Each new row is followed by what is left after taking away its nearest point in the smallest flat space through zero that holds the last named rows.

K_884 (3 x 8)
[[ 0.47  1.66  2.84  0.25 -1.51  0.55 -1.44  3.15]
 [ 0.85 -1.49  0.23  4.37 -0.59  1.02 -1.36  0.75]
 [-1.94  1.33 -2.28  0.37 -2.78 -0.54  2.24  1.97]]
New rows:
[-1.47  0.60  0.81 -0.74 -0.49  0.08  0.53  3.83]
[-0.89 -1.11  0.03 -0.22  1.28  0.14  0.31  1.44]
[ 0.52 -0.41  0.50  0.54 -1.54 -2.03 -0.21  0.08]
[ 0.59 -0.53  0.46  0.05 -1.08 -2.12 -0.17 -0.45]
[ 0.18 -0.66 -1.55  0.35  0.69  0.62  1.56 -0.20]
[ 0.57 -0.07 -0.14 -0.08  0.61  0.80  0.81  0.61]

K_566 (3 x 8)
[[ 0.55  0.21 -0.42 -0.26  1.29  0.65  3.20  2.61]
 [ 1.48  0.50  1.77  1.29  2.67  4.11  0.27 -0.09]
 [-2.65 -0.87 -2.61 -0.43 -2.08  2.28 -0.82  1.03]]
New rows:
[ 0.75  1.98  3.38 -0.02  3.78  1.68  0.74 -0.15]
[-1.65  1.18  0.90 -1.10  0.77 -0.08 -0.19  0.16]
[-0.76 -0.83  0.70 -0.03  0.79  4.12 -4.12  0.03]
[ 0.04 -0.56  0.50 -1.04  0.80 -0.23 -1.44  1.44]
[-2.13  2.28 -4.12 -3.87 -0.22 -1.37  2.09 -1.58]
[-0.69  2.75 -2.09 -2.79  1.56  0.53  1.14 -3.00]
[-0.68  0.41 -1.01  0.10  0.62  0.04 -2.17  0.64]
[-0.09  0.61 -0.66  0.07  1.20 -0.45 -1.32  1.01]
[ 1.36  1.47 -0.08 -0.99  2.35  0.17 -1.29  0.59]
[ 0.46  1.17 -1.03 -1.35  1.32 -0.18 -1.56  0.81]
[ 0.16  0.12 -0.68  0.59 -0.28  1.74  0.78 -1.87]
[ 0.28  0.16 -0.79  0.27 -0.47  0.32  1.32 -1.63]

K_877 (3 x 8)
[[-0.71  2.30  2.00  0.46 -2.40 -1.39 -0.34 -0.26]
 [-1.79  0.51 -1.79  0.82  0.72  0.37  0.12 -2.70]
 [-2.24  1.80 -1.99 -2.71 -0.59 -1.53  2.17 -1.37]]
New rows:
[ 0.94  0.75 -1.27  0.17  2.53  3.04  0.61  0.18]
[ 0.62  2.27  0.11 -0.06  0.82  1.92  0.64  0.44]
[ 2.40 -0.24  0.27  2.78 -0.15 -0.03 -0.70 -0.40]
[ 1.65  0.32 -0.82  0.75 -0.29 -0.84  0.69 -0.42]
[-0.31 -2.39  2.65 -0.79 -0.06  1.01 -0.32 -3.92]
[ 0.01 -2.34  2.76 -2.07 -0.36  0.50  0.31 -2.92]
[ 3.09  1.48 -0.48 -0.51  2.29  0.16  0.91 -1.75]
[ 3.10  2.08  0.36 -0.29  1.52 -0.23  0.69 -1.58]
[-4.12  1.61  1.32  0.70  0.05  0.22  0.32  0.64]
[-2.96  0.09  1.02  0.33  1.10  0.92  0.32  1.83]
[ 0.53 -0.34 -0.11 -0.19 -0.10  0.52  0.25  0.24]
[ 0.22  0.03 -0.06 -0.02 -0.33  0.38  0.22 -0.13]

K_217 (3 x 8)
[[ 0.68 -1.37  2.16  2.10  3.72 -5.09 -1.13 -1.51]
 [-1.59  1.45  1.89  0.37  5.07 -2.11 -0.59  1.03]
 [-0.17  1.81 -0.36 -2.02  4.63 -3.15  2.43 -3.66]]
New rows:
[ 3.61 -0.29  0.54 -0.66 -0.49 -0.27  2.18 -0.87]
[ 2.62  0.27  1.32 -0.26  0.37  0.39  1.35  1.06]
[-2.70 -1.16  1.60 -0.38  0.38  0.11 -2.23 -0.22]
[-2.26 -1.09  0.74 -1.16 -0.33  0.30 -1.33 -1.42]
[-1.89 -0.68 -1.45 -0.16 -1.32  3.47  2.06 -0.80]
[-1.73 -1.45 -0.05  1.26  0.55  1.08  1.04 -0.87]
[-0.46 -1.04 -0.19 -1.47 -0.89  0.23 -0.82  0.99]
[-0.41 -0.94 -0.09 -1.57 -0.08 -0.54 -0.59  0.39]
[ 0.64 -4.09  0.48 -1.18 -1.08 -0.12  0.16 -0.19]
[-0.43 -2.69  0.64 -1.93  0.62  0.32  0.49  0.53]

K_228 (3 x 8)
[[ 2.20 -1.82  2.17  1.37 -2.45 -0.25  1.52  2.85]
 [ 1.24 -1.22  0.39  2.67 -3.16 -0.25  0.81  1.29]
 [ 0.77  1.47  5.05  0.38  0.23  2.08 -2.06  2.27]]
New rows:
[ 2.17  0.44 -1.65 -0.93  0.82 -0.31  2.82 -1.70]
[ 2.12  1.47  0.03  0.27  0.25  0.78  1.37 -1.29]
[-0.47  0.30  0.34 -1.28  2.44  0.39  1.82  2.13]
[-0.91  0.71 -0.57  0.86  0.80  0.60  1.10  1.33]
[-0.35  1.38  1.98  1.63  2.39 -0.65  0.76 -1.80]
[ 0.14  0.49  1.47  1.94  1.61 -1.21  1.70 -1.46]
[-2.84 -1.31  1.42 -1.91 -1.12 -1.18  2.30  2.82]
[-3.98  0.02  0.64 -0.75 -1.33 -0.56  0.75  1.37]

K_880 (3 x 8)
[[ 4.34  3.63  0.36 -2.08 -2.48 -0.23 -0.87  1.45]
 [ 2.20 -1.38 -1.46 -0.21 -0.72  1.73 -0.24 -0.38]
 [-0.81  3.65  0.44 -1.87  1.33  0.34 -0.86 -1.16]]
New rows:
[-1.82  1.57  1.78  2.75  1.28 -2.40  2.03 -2.83]
[ 1.38  0.94  0.43  2.13 -0.07 -0.80  1.63 -2.80]
[-2.27 -2.09 -1.38 -2.02 -2.07 -1.78 -2.77 -1.33]
[-1.65 -1.36 -1.21 -2.36 -2.47 -1.95 -2.90 -1.03]
[ 1.50 -2.11 -1.20  1.94  0.41 -2.24  2.45  1.11]
[ 1.14  0.45 -1.33  0.33  1.60 -1.32  1.66 -0.21]
[-0.73  2.36  0.30 -2.26 -0.24 -1.57 -1.04 -2.22]
[-0.15 -0.57 -0.28 -0.90 -1.05 -1.47 -0.45 -1.64]
[ 0.48  1.49  1.79  2.81  0.62  2.00 -0.86  1.40]
[ 0.42  1.04  1.50  2.89  0.80  2.37 -0.86  1.13]
[-1.96 -1.63  0.67 -0.49  1.36 -0.18 -1.34 -2.60]
[ 0.21 -0.94  1.02 -0.74 -0.39 -0.87 -1.37 -1.22]

K_510 (3 x 8)
[[-1.43  1.65 -3.26  1.04 -1.01 -0.34 -0.45 -0.19]
 [-0.63  0.71 -1.93  2.64 -0.19 -0.70  2.06 -1.93]
 [-1.71  3.53 -0.64  1.18 -2.61 -3.68 -1.08 -0.73]]
New rows:
[ 0.00  0.05 -0.30  1.95 -0.18  1.29  1.99  2.14]
[-0.07  0.56  0.59  1.33 -0.69  0.54  1.14  2.55]
[ 1.03 -0.89  0.21 -0.83 -0.91  2.46 -0.70 -0.87]
[ 0.63  0.05  0.22 -0.12 -1.57  1.24 -0.54 -1.45]
[-1.23 -0.33 -0.43 -1.95 -0.39  0.73 -0.41  1.27]
[-1.09 -0.27  0.08 -0.77 -0.35 -0.05  0.89  0.12]
[-0.56  2.01 -1.52  0.22  0.35  1.32  0.45 -2.94]
[ 0.00  1.56  0.34 -1.09  0.47  1.29 -0.37 -2.17]

K_851 (3 x 8)
[[ 1.40 -0.20  2.25 -0.35 -2.96 -1.14 -0.34 -2.29]
 [ 0.68 -2.66 -1.48 -2.35 -2.21  1.69  1.69  0.09]
 [-3.01 -4.13 -2.95 -0.23 -0.54  1.34  0.19  2.14]]
New rows:
[-2.59  2.66  0.72  1.53  0.10 -1.92  2.02  0.72]
[-1.91  1.47  0.18  0.19 -1.21 -1.09  2.97  0.53]
[ 4.12 -1.24 -2.69 -1.10  0.23  2.06  0.16  4.12]
[ 3.14 -0.75 -0.32  1.06 -0.67 -0.29 -2.00  2.82]
[-1.00 -3.12 -3.18 -0.03  0.00 -2.40 -0.43 -3.56]
[ 0.32 -0.90 -2.94 -0.23  1.61 -2.19  0.06 -3.58]

K_473 (3 x 8)
[[-1.13  1.57 -0.76 -1.61  0.41  1.76  1.09 -0.16]
 [-2.13  0.02 -3.42  0.37 -4.62  2.03 -0.93  0.14]
 [-1.85  3.29  0.18  0.62 -3.67  0.65 -0.19 -1.28]]
New rows:
[ 0.89 -0.51  2.08  2.55  2.82  2.55 -1.82  0.05]
[-0.05  0.10  1.08  2.44  1.31  3.44 -1.90 -0.07]
[-0.51  2.00  1.78  1.62  2.74  1.25  1.67  0.57]
[-0.63  0.29  0.18  2.55  0.84  1.28  0.59  1.08]
[ 0.82  2.84 -0.17 -2.49 -2.76 -2.69 -2.04  0.33]
[ 1.38  1.27 -0.91 -3.33 -0.87 -2.32 -1.70  1.10]

K_103 (3 x 8)
[[-3.16 -1.94  0.03 -2.33 -2.85  3.61 -2.03 -0.18]
 [-1.11  1.71  1.55  1.30 -1.25  1.21 -2.05 -1.14]
 [-2.62  2.24  0.89 -0.48 -2.43  3.66 -2.54  1.02]]
New rows:
[0.61 1.00 1.20 0.30 1.11 0.27 0.15 1.32]
[ 0.20 -0.44  1.21 -0.11  0.71  0.40 -0.07  0.44]
[ 0.60 -1.19 -1.04  1.23 -1.82  2.66  2.74  1.60]
[ 0.93 -0.83 -0.21  2.50 -1.69  1.94  2.28  0.24]
[-2.16 -0.85  0.42  2.20 -1.86 -2.36  1.15 -0.17]
[-2.30 -0.33 -0.05  1.59 -1.88 -1.80  1.41  1.10]
[ 2.24 -0.22 -0.50 -2.55  0.96  0.03 -0.74 -2.27]
[ 1.98  1.09 -0.33 -2.38  0.73  0.66 -1.11 -1.55]

K_807 (3 x 8)
[[-0.49 -2.01  1.30  2.01  1.96  0.09  4.14 -2.33]
 [-1.43 -1.59 -2.05  3.02 -2.27 -0.44 -1.37  0.04]
 [-1.36  1.95 -2.26  3.74  5.79 -0.97  0.60 -2.44]]
New rows:
[ 1.98  1.32  0.00 -0.23 -2.60  1.36 -0.84 -1.57]
[ 1.71  1.39 -0.15  0.63 -1.29  1.22 -0.10 -2.32]
[-2.72 -0.31  1.92  0.47  1.30  1.13  2.71  0.56]
[-2.75  0.57  0.85  0.08  0.25  0.97  0.43  1.63]
[-1.26 -0.44 -1.10  2.27 -1.67 -1.57 -2.56  2.15]
[-0.31 -0.11  1.02  0.57  0.40 -1.16 -0.06  1.40]
[-2.20  1.25 -0.14 -2.36 -1.74  0.52  1.39 -1.12]
[-2.61  1.44 -0.87 -1.40 -1.19  0.29  1.10 -1.41]

K_910 (3 x 8)
[[-0.11  2.15  4.25 -2.22 -0.28  1.32 -2.17  3.75]
 [ 0.12  3.20  3.21 -3.73  3.03  0.69 -0.40  4.10]
 [-3.32  1.14 -0.51 -2.99  2.43  0.49 -2.99  3.39]]
New rows:
[ 1.60 -1.64  1.68  1.51  2.48 -2.00  1.80 -1.20]
[-0.24 -1.87  1.72  1.08  1.71 -1.47 -0.65  0.02]
[ 0.17 -1.14  0.54 -0.94  0.06 -1.26 -0.06  2.37]
[ 0.44 -1.62  0.00 -0.27 -0.29 -1.46  0.40  1.51]
[ 2.08 -0.07 -1.68 -1.48 -2.09 -0.67  0.12  0.83]
[ 1.76  0.04 -1.84 -1.79 -1.73 -0.67 -0.08  1.11]
[ 0.40  1.17  0.29 -1.09 -0.03 -1.24  0.18 -1.52]
[-0.15  0.94  0.19 -1.02 -0.46 -1.10 -0.56 -1.34]
[ 0.59 -0.95 -0.19  2.60  0.96 -0.28  0.50  2.40]
[ 0.42 -0.95 -0.17  2.53  0.92 -0.23  0.27  2.55]
[ 0.03  2.07 -1.07 -0.22  0.74  1.41 -0.97  1.03]
[ 0.67  1.58 -1.12  0.69 -0.11  1.30 -0.44  0.07]

K_748 (3 x 8)
[[ 1.16  1.50 -2.80 -0.59 -0.84  1.58 -1.45  3.88]
 [-1.88 -0.82 -0.44 -0.49  1.97  0.53  0.74  1.96]
 [ 0.38 -1.14 -0.49  1.20  1.58 -0.78 -1.19  2.90]]
New rows:
[-0.91  0.51  0.22  1.53 -0.92 -2.34 -0.08  1.65]
[-1.45  1.05  0.16  0.73 -1.37 -1.68  0.61  0.87]
[-4.12  0.74 -1.16 -0.05 -1.81  0.50 -0.10 -0.37]
[-2.79  0.10 -0.74  1.34 -1.70 -0.76 -1.27 -0.07]
[ 3.05 -1.00 -0.17 -1.13 -0.71 -0.23  0.30 -0.82]
[ 1.83 -1.45 -0.28 -1.51  0.38  0.10  0.91 -0.04]
[-0.20 -2.64 -1.12  0.70  1.54  0.30 -3.00 -0.23]
[-0.51 -1.62 -1.31 -0.37  0.44  1.24 -2.27 -1.48]
[-1.58 -1.53 -1.80 -0.03  0.80 -0.04 -0.60  4.12]
[-0.75 -0.84 -0.41 -0.08 -1.13 -0.52 -0.13  0.15]

K_562 (3 x 8)
[[-1.15 -0.50 -1.89 -5.02 -1.19 -0.94 -1.98  2.01]
 [ 1.62  0.13 -0.30 -2.22 -2.76  0.52 -3.47  1.36]
 [ 2.66 -0.36 -1.59 -1.81 -0.19 -1.14  0.06  3.07]]
New rows:
[-0.87  1.83  1.11 -0.71  0.32 -0.67  1.50 -0.97]
[ 0.33  1.88  1.03 -0.89 -0.36 -0.57  0.79 -0.30]
[ 1.01 -1.86 -0.41  0.46 -1.15 -2.18 -0.44  1.18]
[-0.36 -1.77  0.10  0.92 -0.95 -1.84 -0.36 -0.03]
[ 0.50 -0.87 -1.32  0.26 -0.64  0.18  1.04  0.62]
[-0.18 -0.77 -0.95  0.35 -0.94  0.55  0.55 -0.08]
[ 0.56  2.01  1.62 -0.34  1.97  1.62 -1.12 -0.11]
[ 0.41  1.84  1.11 -1.02  2.34  1.16 -0.70  0.42]

K_927 (3 x 8)
[[ 0.66  0.62  1.45  3.74  0.81 -1.54  1.94  0.55]
 [-0.81  1.20  0.58  0.73 -1.66  1.70 -0.37 -0.24]
 [ 0.53 -0.89  2.07 -0.77  0.14  2.69  0.34  0.83]]
New rows:
[ 1.87  2.73  0.89 -0.34 -0.19 -0.67 -0.47 -0.97]
[ 2.13  2.19  1.01 -1.00  0.20 -0.46 -0.48 -0.79]
[ 0.24  1.15 -2.80  2.01 -0.25  1.77 -0.79  2.13]
[ 0.83  0.19 -2.63  1.25  0.72  1.56 -0.55  2.47]
[ 0.15  0.12  1.52  1.98  0.59  1.12  2.47 -0.37]
[-0.35 -0.07 -0.43 -0.09  0.34  0.51  1.19 -1.05]
[-1.03  1.58 -1.51 -0.13  1.61 -1.99 -1.01  0.06]
[-0.75  1.24  0.23 -0.18  1.45  0.13 -0.66  0.66]
[ 0.48  0.72  2.74 -0.10  0.10  1.87 -0.55  0.33]
[ 0.31  0.84  0.90 -0.30  0.47 -0.40 -0.91 -0.24]

K_817 (3 x 8)
[[-2.59  3.26  3.21 -4.85  3.08  1.21  0.34 -0.85]
 [-3.90  0.86  2.20 -5.88  3.61  0.85 -1.50 -2.64]
 [-1.58 -3.62  3.76 -2.66  0.64 -0.31  0.19 -1.01]]
New rows:
[ 0.40 -2.01  1.89  1.15  1.03 -1.41 -0.53  1.83]
[-0.01 -0.12  0.48  0.77  1.77 -1.04 -1.22  1.44]
[-2.32 -0.67  2.27 -4.31 -0.81 -0.99  1.69 -0.99]
[-0.75  0.32 -0.92 -1.44 -2.03 -1.19  1.35 -0.29]
[ 1.84  0.07  1.05  2.64 -3.89  1.21  1.00  0.50]
[-0.18  0.49  0.63  0.08 -2.08  1.56 -0.57 -1.27]
[-1.62  2.96  0.63 -1.74 -1.67 -0.49  0.09  0.44]
[-1.26  0.70  0.03 -0.75 -2.52 -1.03 -0.34  0.21]
[ 4.47  2.84 -2.25  0.09  1.01 -0.14 -0.92 -0.46]
[ 3.72 -0.05  0.21 -1.20  1.07 -0.49 -0.68 -0.97]

K_449 (3 x 8)
[[-0.21  2.17 -2.48 -0.63  0.30 -1.01  0.28 -0.93]
 [-1.16 -0.22 -0.95 -4.95  0.25 -1.97 -1.62 -0.42]
 [-1.96  1.84  0.54  3.12 -1.30 -2.37 -1.06  0.02]]
New rows:
[ 3.67  0.30  0.74  2.08 -0.14  0.03 -2.77 -0.05]
[ 3.44  0.49  0.03  0.43  0.06 -0.54 -3.10 -0.32]
[-0.56 -1.90 -2.08 -0.49 -0.53 -0.79  0.36  1.73]
[-0.49 -1.69 -1.97  0.46 -0.64 -0.64  0.57  1.77]
[ 0.61  0.08  2.32  0.59  0.37  2.17 -0.18  0.64]
[-0.04  1.40  0.93 -0.38  0.39  0.87 -0.56  0.08]
[ 0.37  0.06  0.36  2.12 -1.64  3.90  0.52 -1.94]
[-0.91  0.27  0.04 -0.25 -1.85  2.03 -0.85 -2.15]

K_677 (3 x 8)
[[-0.09 -0.21 -1.49 -2.30  1.01 -0.26 -0.35 -1.37]
 [ 0.96 -1.68 -0.85  3.23 -3.98 -0.91  0.26 -1.03]
 [ 3.77  0.03 -0.02 -1.85  1.20 -0.06 -1.10  0.50]]
New rows:
[-0.10  0.65 -0.58  0.02 -0.06 -0.17  0.33 -1.66]
[ 0.32  0.95  0.15  0.35  0.16  0.05  0.30 -0.89]
[-0.23 -3.93 -2.18  4.12  1.03 -1.04 -0.09  0.13]
[-0.14 -2.99 -1.56  2.30  3.29 -0.53 -0.37  0.92]
[ 2.06 -0.14  1.52 -1.01 -0.05 -0.19  3.09  0.54]
[ 0.64 -0.34  0.87 -1.03 -0.35 -0.33  3.39 -0.27]
[ 1.38  1.45  1.22 -0.37  0.16 -0.76  4.12 -0.64]
[ 1.11  1.23  0.75 -0.51 -0.05 -0.91  4.15 -1.14]
[-0.93 -1.19  0.91  0.31  0.27  0.23  1.05  2.10]
[-0.19 -1.70 -0.14 -0.50  0.08 -0.14  0.75  1.16]
[ 0.85  3.32 -1.85 -0.78  2.45  3.46  0.17 -1.82]
[ 1.01  2.74 -1.60  1.52  0.41  3.21  0.48 -1.72]

K_325 (3 x 8)
[[ 0.20 -0.80  4.51  1.84 -1.79 -0.38 -0.61  2.97]
 [ 0.39  1.04  0.90  1.45 -2.58  3.44  1.80  0.65]
 [-0.73 -1.18  3.46 -1.70 -2.30  1.52  1.95  3.86]]
New rows:
[-0.32 -1.98 -2.91 -0.20  0.34 -2.08  0.58  1.80]
[ 0.12 -1.35 -2.28  1.43 -0.74 -0.91  0.78  1.81]
[-0.51  0.76 -0.02 -1.26 -2.55 -0.32 -0.22  0.82]
[-0.31  0.97 -0.56 -0.67 -2.01 -0.89 -0.87  0.03]
[-0.73 -1.27 -1.45 -4.49  0.83 -3.10  0.99 -0.67]
[ 0.39  0.09  0.15 -0.28 -1.27 -1.19  0.75 -0.82]

K_875 (3 x 8)
[[-1.18  2.17 -1.98 -2.23  0.48 -2.26  2.49  1.33]
 [-1.62  2.64  2.31  0.97  0.26  1.71 -0.13  1.61]
 [-2.92  0.87  0.85  0.18 -1.81  2.01  0.06  1.39]]
New rows:
[-1.59 -1.74  2.10 -0.47 -0.04 -2.65 -0.99 -0.74]
[-1.82 -1.06  2.32 -0.50  0.19 -2.66 -0.78 -0.39]
[ 0.45 -2.68 -0.86  2.44  0.35 -1.55 -1.72 -0.48]
[-1.10 -0.54 -0.59  1.95  0.44 -1.51 -0.73  0.93]
[-2.79  1.50 -1.97 -1.58 -2.36  0.47 -1.12 -2.56]
[-0.79  2.18 -0.78 -0.65 -0.40  0.08 -1.72 -3.02]
[ 1.88  2.80 -1.51  2.48 -2.38  1.03 -1.47  0.95]
[ 2.10  2.36 -2.47  1.86 -2.44  0.24 -1.06  0.71]

K_688 (3 x 8)
[[-0.92  3.93 -0.74 -1.55 -1.14 -1.13 -1.32 -2.15]
 [ 0.37  3.69  1.56  0.25  1.90 -4.21  0.07 -2.66]
 [-2.01 -0.41 -0.23  2.78  2.42 -1.94 -1.17 -4.24]]
New rows:
[ 0.78 -0.55  0.35 -0.81  0.10 -1.03 -0.58  1.08]
[ 0.13 -0.63 -0.13 -0.57  0.03 -0.83 -1.07  0.33]
[-1.40 -1.82 -1.01  1.74  2.04 -0.97  0.72 -2.42]
[-0.22 -0.20 -0.91 -0.56  0.23 -0.28  1.19 -0.27]
[ 2.19 -0.53  0.49  2.13 -0.34 -1.05  1.77  2.73]
[ 0.45  0.56 -0.97  1.93 -1.19 -0.64  0.21  0.61]
[-2.73 -1.15 -2.57  0.03 -2.47 -2.02  0.48 -1.98]
[-1.02 -1.31 -1.22 -0.32 -2.03 -2.58  1.86 -0.02]
[-0.97 -0.80 -2.68 -0.22 -2.02  1.11  1.52 -0.32]
[-0.12 -0.15 -1.44  0.19 -0.76 -0.66  2.24 -0.48]

K_523 (3 x 8)
[[ 2.42  3.62  0.15  2.02  5.05  4.32  2.86  0.35]
 [-1.13  0.07  0.40 -0.35  2.70 -0.75 -1.75  3.47]
 [ 3.60  2.30  1.02 -0.62  5.88  1.31  0.67  2.06]]
New rows:
[-2.83 -0.81 -0.60  0.74 -0.25 -2.57  1.50 -0.86]
[-1.06 -0.12 -0.23  0.31  1.33 -2.22  1.96 -0.81]
[ 1.11  3.69 -0.07  1.68  0.56 -2.40 -1.46 -0.42]
[ 0.42  3.39 -0.27  1.91 -0.35 -2.48 -1.51 -0.73]
[-1.80 -2.67  1.92  3.82  1.38 -0.80  1.11  0.80]
[ 0.19 -2.83  2.24  2.76  1.15 -1.37  1.44 -0.32]

K_410 (3 x 8)
[[-2.45 -2.11 -0.89 -1.44  2.64 -1.22 -0.25 -1.93]
 [ 1.75  1.99 -4.40  0.48 -1.48 -3.12  1.68  0.18]
 [-1.27 -1.42  4.12  2.56 -2.27 -1.70  1.12 -0.66]]
New rows:
[-0.09 -1.38  0.65  0.20  0.30  0.33  1.89  1.98]
[ 0.00 -1.23 -0.13 -0.12  0.60  0.21  1.87  1.94]
[-1.23 -0.29  0.00  1.43  2.67  0.69  3.32 -0.98]
[-0.20  0.62 -0.08  1.64  2.01  1.43  3.23 -0.19]
[ 0.41 -0.48  0.43  1.54  1.35 -0.06 -0.77  1.41]
[ 0.38 -0.45 -0.11  1.51  1.37 -0.58 -0.57  1.25]
[ 0.68  0.52 -1.80 -2.56 -0.28  0.77 -2.48 -0.35]
[ 0.09 -0.12  0.01 -1.17 -1.57 -0.46 -1.73 -0.74]
[ 2.10 -0.39  0.87 -2.47 -2.99 -0.40  2.24  1.89]
[ 0.84 -1.52  0.69 -3.46 -1.33 -0.35  1.77  1.03]
[-2.23 -1.26  0.87 -0.79 -4.97  0.54 -1.89 -0.53]
[-1.87 -0.78 -1.20 -1.80 -4.03  0.62 -2.11 -0.51]

K_805 (3 x 8)
[[-2.25 -0.91 -0.17  0.36  4.21 -2.30  2.00  1.17]
 [ 1.59  0.33 -2.83  0.45  4.02 -0.27  1.96  1.94]
 [ 0.95  2.59 -2.85 -1.64 -0.72  0.59  0.37  0.00]]
New rows:
[-1.83 -1.40  0.63  2.48 -1.44  2.09 -0.92  3.25]
[-2.30  0.04 -0.89  1.36 -1.20  1.72 -0.31  3.30]
[-1.23 -0.56 -1.20  0.07 -0.04 -0.11 -0.16 -2.32]
[-0.35 -0.90 -1.30  0.56  0.31  0.27 -0.17 -2.01]
[-3.34  1.58 -0.87  0.90  0.87  0.37  2.10  0.36]
[-1.41  0.84 -0.17  1.83 -0.36  1.76  1.09  0.25]

K_669 (3 x 8)
[[ 0.18  3.96 -3.14  2.80 -2.38  1.08 -1.48  3.25]
 [-2.49  1.77 -0.99  4.53 -2.05 -4.65  0.55 -0.26]
 [-2.30  1.03 -3.21  0.94 -0.64  0.48  0.43 -0.24]]
New rows:
[ 1.06 -1.66 -0.13  2.23  1.96 -2.03 -0.24  0.10]
[ 1.05 -1.37 -1.31  1.51  2.08 -0.33 -0.44  0.48]
[ 0.25  1.74  1.21 -1.30  0.79 -1.11 -2.07  2.03]
[-1.28  1.13  0.17 -1.58  1.14 -1.17 -1.32  0.84]
[ 1.54  0.24  1.35  1.28  1.11 -1.51  0.05 -1.69]
[ 1.08  0.74 -0.39  0.82  1.08  0.18 -0.06 -1.35]
[-2.09  2.17  2.05  1.09 -1.95  2.36  1.40  1.53]
[-2.27  1.04  2.82  0.31 -1.27  2.06  1.86  0.55]
